There are 8 hidden switches. A switch that is on adds its own fixed numbers to the row, and there is some noise. The rows also spread widely along 14 directions, which tell nothing about the answers.
In the rows, zero is written as 128.
Some rows, each with its switches (1 for on, 0 for off) after it:
[136 117 104 147 178 169 156 128 201 159  74 127  87 132 109 111 145 124
 126 148 162 192 155 132 138 119 170 117 117 110 148 123 132  68 107] -> 0 1 1 1 0 1 0 0
[125 155 115 106 141 147 151 119 117  79 150  85  94 124 155 100 110 149
  89 165 155 112 112 146 145 141 138 107 149 181 133 126 100  92 125] -> 0 1 1 0 0 1 1 0
[100 164 140  87 143 116 143 127 113  73 158  96 119 145 169 105 104 164
 174 135 184 153 137  89  77 149 174 117 131 174 143 127 117  69 125] -> 0 1 1 0 0 0 1 1
[159 139 149 123 114 159 135 114 171 112  96 144 146  83 109 119  93 114
 111  89 142 147 110 118 125 120 142  94  93 107 154  99 125 123 113] -> 0 0 0 0 0 1 1 0
[ 39 142 186 123 159  82  63  70  82 217 126 112  76 131 156 113 113 130
 116  74  36  62 132 175 167  79  63 175 184  77  74 140 105 197 172] -> 1 0 0 1 0 0 1 1
[130 130 110 155 122 148 131 133 151  95 113 131 144  91 150 130  98 122
 123 112 149 162 133 111 105 133 138 125  91 116 145 115 103 116 133] -> 0 1 1 1 0 1 0 1
[140 117 117 139  75 111  54 151 126 154 105 194 107 145 147 153 149 121
  98 128 101  92 133 118 118 117 130 112 107 134  86  98 132 171 137] -> 0 0 1 0 1 0 0 0
[161  98 121 148 142 104 117 135 104 148 133 137 113 127 154 144 136 177
  85 188  74  70 104 175 176 128 150 104 133 165 100 155 129 132 130] -> 0 1 1 1 0 0 0 0
[133 166 157 100  86 167 147 180 189 132  89 140 106 127 102 117 124 127
 183  45 132  64 127 107 145 119 158 113 163 131 128 108 226  76 131] -> 1 0 1 1 0 0 1 1
[134 144 147 149 113 142 152 136 132 122 133  83 183  91 176 129  95 189
  93 100 116 110  98 147 128 143 150 120 128 154 140 101 115 119 129] -> 1 1 1 0 1 0 1 0
[128 158 147  97  81 119  93 137 131 109 125 117 133 101 156 106 109 135
 110  81 152 141  93  84 151 138 131 118 149 139 117 145 112 126 148] -> 0 0 0 1 0 0 1 0
[115 146 109  86  93 132  84 107 108 107 129 166  84 155 159  94 110 126
  93 177 230 144  90  83 121 136 156  48 121 172 169 152 116 114  79] -> 0 0 0 1 0 1 1 0
[144  87  95 192 194 120 104 109 145 117 141 205 121 105 116 161 149 136
 183 139  59  80 156 147 146 116 139 136  37 134  97 124 160 101 135] -> 1 0 1 0 1 0 1 0
[145 140 168 120  79 108 173 195 159 200  77 107 200 122 134 123  79 193
 166  98 117 105 106 113 142 117 170 147 177 155 176  96 143 146 105] -> 0 1 1 0 0 0 1 0
[105 155 138 100 127 132 112 108 144 127 122 126  98 139 124 131 113 110
 128 103 108 133 135 130  95 128  98 143 115 129 107  76  90 131 135] -> 0 0 1 0 0 0 1 0
[124  88  52 197 190 177 182 121 134  94 119 100 154  50 136  73 129 131
 117 173 159 190 175 138 166 112 146 111 136  78 237 147 137 127 136] -> 0 1 1 0 0 0 1 0
[139 126 108 151 143 158 119 140 136 112 137 126 117 104 160 127 142 127
  87 118 128 130 129 150 124 127 129 113 132 118 115 129 135 108 143] -> 0 0 0 1 0 0 1 1
[111 155 103 141  97 144 151 134 144  59 141 135 118 161 150 149  91 134
 159 151 209 121 118  83  63 148 150 134  57 210 126  75  90  56 101] -> 1 1 1 1 0 1 0 0
[166 100  80 159  92 131 131 208 136 142  81 176 142 107 117 112 121 116
 101 179 125  96 150 140 178  84 124 138 170 102 174 115 164 200 138] -> 0 1 0 0 0 0 1 1
[166 135 140 129 134 154 144 128 170 109 109 130 199  37 128 111 105 171
 128  70 118 160  98 118 154 145 162  84 101  96 170 152 159 110 126] -> 1 0 1 1 0 1 1 0
[168 132  88 156 137 132 141 213 180 132 104 124 179  96 156 126 166 178
 128 119  98 167 170 131 133 135 149 180 137 124 102 102 138 120 162] -> 1 1 1 0 1 1 1 0
[160 135 149  93 137 100 133 159 114 128 134 121 186  92 155 134 125 196
 133 121  36 121 129 163 129 141 150 122 146 119 132 124 160 159 147] -> 0 1 1 0 1 0 1 1
[122 150 137  99 109 122  75 133 154 129  96 146 101 126 143 114 131 118
  94 105 153 197 143  88  87 120 134 122 124  91 104 121 100 139 154] -> 0 0 1 1 0 0 0 1
[ 75 150 153 103 198 104 155 108 124 168 125  59  79 142 129  84 129 165
 162 135  92 116 139 154 196 106 123 186 198 132 115 155 122 100 152] -> 1 1 0 1 0 0 1 0
[134 141 147 114 113 124 134 107 117 104 129 114 143  98 132 122  99 156
 132 125 113  99  99 120 140 134 154 104 108 153 150 126 130 121 124] -> 0 0 1 0 1 0 0 0
[112 146 119 161 129 148 124 152 165 165 114 103 122 143 171 151 124 155
  77 127 133 108  98 174 134 135 130 161 138 167  86 110  93 104 118] -> 1 1 0 1 1 1 0 1

New rows, each followed by its switches (1 for on, 0 for off):
[ 62 150 150  98 145 128 106  68  77  97 153 133  86 137 153  91 111 126
 141 122 144 119 159 115  70 109 127  88 124  98 154 105 139 135 134] -> 1 0 1 0 0 0 1 1
[123 124 114 185 118 150 120 170 167 188 100 133 126 134 167 150 140 139
 113  89 134 116 143 141  94 117 146 143 136 127  97 104 131 103 130] -> 0 0 1 1 0 1 0 1
[ 82 113  53 149 147 117 125 124  96 154 126 136 113 128 133 107 114 129
 139 205 123 118 138 141 165 110  85 157 149 138 187 138  96 175 120] -> 0 0 1 1 0 0 1 0
[134 123  99 126  99 138  65 110 127  53 135 180 121  91 156 120 119  99
  96 122 160 155 121 101 128 153 133  68  71 121 135 143 107 146 135] -> 0 1 1 0 0 1 0 0
[104 115  97 162 175 124  93 144 141 158 124 141  86 150 178 102 186 141
 140 129 172 188 193  94  92 117 170 134 140 117 103 135 127  82 148] -> 0 0 1 0 0 0 1 0
[144 121 126 182 129 117 126 138 131 123 125  99 138  86 158 121 124 156
 101 124 128 108 109 119 176 117 156 157 130 157 100 152 101 111 158] -> 0 0 0 0 1 0 0 0
[132 149 135 116 124 116 115 151 142 126 131 124 139 130 142 138 152 169
 137 111  84 127 142 133 103 137 140 155 120 135  81  96 131 118 155] -> 1 0 1 0 1 0 0 0
[149 185 162  54 119 164 113 132 178 122 116 125 105 115 131 113 122 151
  84  81 124 120  79 150 140 154 143  72 148 133 107 135 157  95 117] -> 1 0 1 1 0 1 1 1
[121  95 139 213 123 127 118 128 155 142  85 173 125  88 112 124 104  88
 191  63 142 105 171  67 135  71 147 158  87  88 138 102 146 119 152] -> 0 0 0 0 0 0 1 0
[ 93 138 114 111 136 138 116 119 143 137 130 145 119 139 137 137 123 135
 161 110  95 108 122 151 143 146 110 123 117 137 133 116 141 121 117] -> 1 1 1 1 0 0 1 0
[133 170 125  81 145 148 161 123 155  66 135 104 102 126 104 106 123 134
 135 142 151 155 124 115 121 134 131 135 118 146 121 104 121  70 135] -> 1 0 0 1 0 0 1 0
[106 126 169 176 163 183 145 127 210 172  95 125 107 131 142 141 122 120
 188  23 144 109 145 135 107 130 187 112 108 123 120 101 177  32 111] -> 0 1 1 0 0 0 1 1
[161 146  97 116 174 167 141 110 162  54 129 112 140  67 140  92 119 133
  68 146 187 239 119 116 110 146 153  90  96 103 160 152  96  83 128] -> 0 0 0 1 0 1 1 1
[ 88 160 141  80 134 116 121  95 121 132 125 135  74 176 124 114 104 127
 173 144 168 122 119  98 109 120 141 123 120 171 138 113 113  85  95] -> 0 0 0 1 0 1 1 0
[161 132  86 133 129 128 128 187 156 136 128 118 174  98 171 142 139 179
 114 126 100 145 110 152 161 165 132 144 140 161 115 143 111 118 133] -> 0 1 1 1 0 1 1 0
[107 139 138 143 137 140 100 106 119 127 154  89 127 111 213 118 124 175
  47 114 150 144  95 146 123 156 144  87 136 150 105 143  85 106 134] -> 1 1 1 1 0 0 1 0
[ 88 135  96 100 132 139 111  85 107  96 133 148  98 111 112  96 117 100
 167 137 142 122 120 117 177 129 117  98 120 117 185 168 147 134 113] -> 0 0 0 1 0 1 0 0
[182 159 127 101 114 108 167 146 151  66 109 110 152  83  96 107  65 151
 106 189 162 167 101  75 124 120 141 154  99 169 146 103  53 125 133] -> 0 0 1 0 0 0 1 0
[114 147 101 100 187 132  96 113 173 113 129 131  53 139 126 121 147 108
 144 128 125 148 119 141 193 152 115 153 123 159  74 167  96  65 137] -> 0 1 0 1 0 1 1 0
[169 147 120 146 109 123 140 152 147  76 131  89 157 103 177 137 103 166
  66 148 172 185 101  92 101 149 151 155  98 183  95 102  48  86 148] -> 0 1 0 1 1 0 1 0
[146 145 124 108 149 146 114 117 119 112 159  86 126  98 186 124 155 179
  57 119  88 128  93 171 145 167 139  82 146 151 100 149 129  91 142] -> 0 0 1 1 1 0 1 0
[ 30 176  94  88 188 152 190  86 106  90 157   9 106 128 171  45 118 171
 198 148 210 198 143  95 151 159 162 134 189 162 227 174 124  37 122] -> 0 1 1 1 1 0 1 0
[109 117 122 155 135 155 121 118 142 154 123 131  92 119 124 147 143 112
 144  81  63  59 131 169 162 124 111 125 131 119 103 119 160 110 139] -> 0 0 1 1 0 0 0 0
[129 123  59 140 142 126 140 168 134 174  91 100 133 103 117  99 152 148
  76 200  76 154 149 172 183 104  91 188 190 103 151 128  94 202 155] -> 0 0 1 0 1 0 0 0
[145 113 110 113 138  93 129 145 150 160  81 162 143  99  76 127 122 134
 173 152  58 151 148 117 164 100 114 173 119  90 147 129 128 178 146] -> 0 0 1 1 0 0 0 0
[139 123 126 148 116  99 125 133 118  95 123 119 164  90 154 134 112 154
 142 125 117 156 127  90 135 128 147 159  96 136 124 130 102 124 160] -> 0 1 0 1 1 0 0 0
[144 157 164  99 157 151 182 110 126  73 143  56  87  97 110 102 127 134
 122 102  83 100 138 144 150 112 127 140 156 121  99 102 148  69 175] -> 0 0 0 1 0 0 1 0
[111 150 149 103 169 159 138  28  95  25 176 107 102  94 131 121  90 110
 119 115 107 128 137 139  66 138 112  76  52 116 141  81 101  95 131] -> 0 0 1 0 0 1 1 0
[125 129 126 151 145 121 144 118 122 132 138 116 180  80 161 129 102 181
 179 102 110 113 108 112 148 142 163 121 100 161 162 153 142  88 116] -> 0 0 1 1 1 1 1 0
[133 150 145 104 134 157 125 109 160 106 124 113 149  85 133 115 110 136
 124  68 124 165 110 122 119 152 141  91 107 110 146 122 124 106 129] -> 0 0 1 0 0 0 1 0
[109 151 140  90 177 129 114  61 135  89 124 109 129  58 109  75  99 113
 130 103 125 203 125 111 161 127 115 121 109  72 167 163  89 139 142] -> 0 0 0 0 0 1 1 0
[127 154 101 109  89 161 134 175 156  86 125 125 122 130 134 131 135 115
 154  92 122  98 134 132 140 153 128 129 141 153 125 103 155 109 134] -> 0 1 1 0 0 1 0 0
[195 165 136  76 133 164  94 131 179  66 139 142 114  95 132 147 163 141
  52  87  70 136  91 169 146 170 121  87  93 131  41 117 144  87 151] -> 1 0 0 1 1 1 1 0
[ 61 192 151  34 106  92  82  98  91  95 155 147  96 171 146 122  91 133
 217 108 135 101 122  83  78 146 119 129 110 178 134 110 121 118 112] -> 0 0 1 0 1 1 1 1
[113 140 114 123 105 153  89 123 123 121 135 141 126  97 155 130 127 128
  72 103  94  92 101 170 144 138 101  94 140 105 121 139 143 166 141] -> 1 0 1 1 0 0 0 1
[169 150 175 120 139 139 146 140 180  94 105 150 109  98 105 124 115 143
 168  76 129 108 142  89 110 108 180 112  92 121  95 111 187  51 145] -> 1 0 1 1 0 1 1 1
[ 94 151 152 131 152 139 159 105 143 113 121  93 104 137 144 107  90 142
 167 122 183 129 134 109  95 125 178 122 118 156 153 118 116  64 107] -> 0 1 1 0 0 1 0 1
[ 81 124 140 130 141 155 149  98 119 155  97 106  68 129  92  83 135  90
 148 111 101  84 168 151 168  74 115 132 181  70 164 108 175 144 142] -> 0 0 0 0 0 0 0 0
[105 145  99  87 139 128  74 116 133 141 131 145  81 140 145 116 149 125
 105 137 114 145 116 140 154 148 103 112 141 133 112 149 110 134 131] -> 0 0 1 1 0 0 1 0
[176 116 113 112 145  99  83 133 130  78 115 177  78 104 109  98 169 124
 120 173 125 137 143  91 184 109 169 110 112 122  95 177 158 116 167] -> 0 0 0 0 1 0 0 0
[ 70 121  90 125 183 131  84  81 136 166 135 142 138 114 172 120 110 142
 122 140 135 190 101 162 146 164 116 103 113 117 182 183  84 146  96] -> 0 1 1 1 0 0 1 1
[159 122 171 122 119  97 100 133 135 152 110 165 163 106 176 123 122 209
 145 106 137 123 106  86 141 136 217  65 103 150 132 166 178  93 112] -> 1 1 1 1 1 1 1 0
[119 134 164 138 163 133 140 100 144 153 104 132 107 117 111 106 105 149
 136 128 125  93 127 139 143  89 161 122 126 118 146 123 158 110 120] -> 1 0 0 0 1 0 1 1
[112 111  85 181 187 180  99 112 159 126 137 147 132  77 174 117 189 143
 146  60 112 164 167 139 137 148 154  91  98  80 128 157 193  68 147] -> 1 0 1 1 1 1 1 0
[125 159 126  95 155 148 164 108 137  75 139  79 128 104 130  93 109 147
 127 136 157 186 138 110  95 139 145 113 124 131 161 107 103  89 134] -> 0 0 1 0 0 0 1 0
[105 154 136  81 183 115 124  57 139  84 141 140 100 126  96 118  97 124
 195 141 128 151 110 107 136 143 141 125  59 156 146 135 106  78 106] -> 0 0 0 0 1 0 1 0
[115 147 161 106 103 131 109 128 115 133 125 134 125 140 171 103 155 174
 135  95 150 128 157  96  70 122 193  73 139 115 128 107 193 102 128] -> 1 0 1 0 1 1 0 0
[ 80 152 122 116 105 126  91 123 136 181 101 132 112 128 158 124  85 132
 121 117 125  86  85 147 181 132 104 130 154 158 154 147 104 159 105] -> 0 1 1 1 1 1 1 1
[122 105  90 190 140 150 119  89  95  70 140 148  65 128 149 128 133  94
  79 180 160 131 179 111  63  91 121 106  67 118 112  77  95 108 148] -> 0 0 1 1 0 1 0 0
[120 134 132 161 119 145 130 122 139 117 138 146  95 165 145 155 109 123
 148 123 159  82 136 109  60 120 147 120  75 184 100  58 111  69 107] -> 0 0 1 0 0 0 1 0
[171 102 109 148 140 118 126 173 151 151  82 153 148  96 136 121 162 153
 124 132  80 186 188 112 129 104 152 136 130  73 131 107 163 143 166] -> 0 1 1 1 1 0 1 0
[142 139 119 142 170 176 139 134 183 157 112 127 103 115 140 102 133 159
  75 144 165 112 103 172 156 129 171  78 148 144 140 153 149  80  94] -> 1 0 1 0 0 1 1 1
[121 141 109 119 156 128 140  96 137 141 113 123 105 129 116 124  89 133
 100 185 124 145 118 145 120 117  97 143 105 145 144  99  56 134 107] -> 0 0 1 1 0 1 1 0
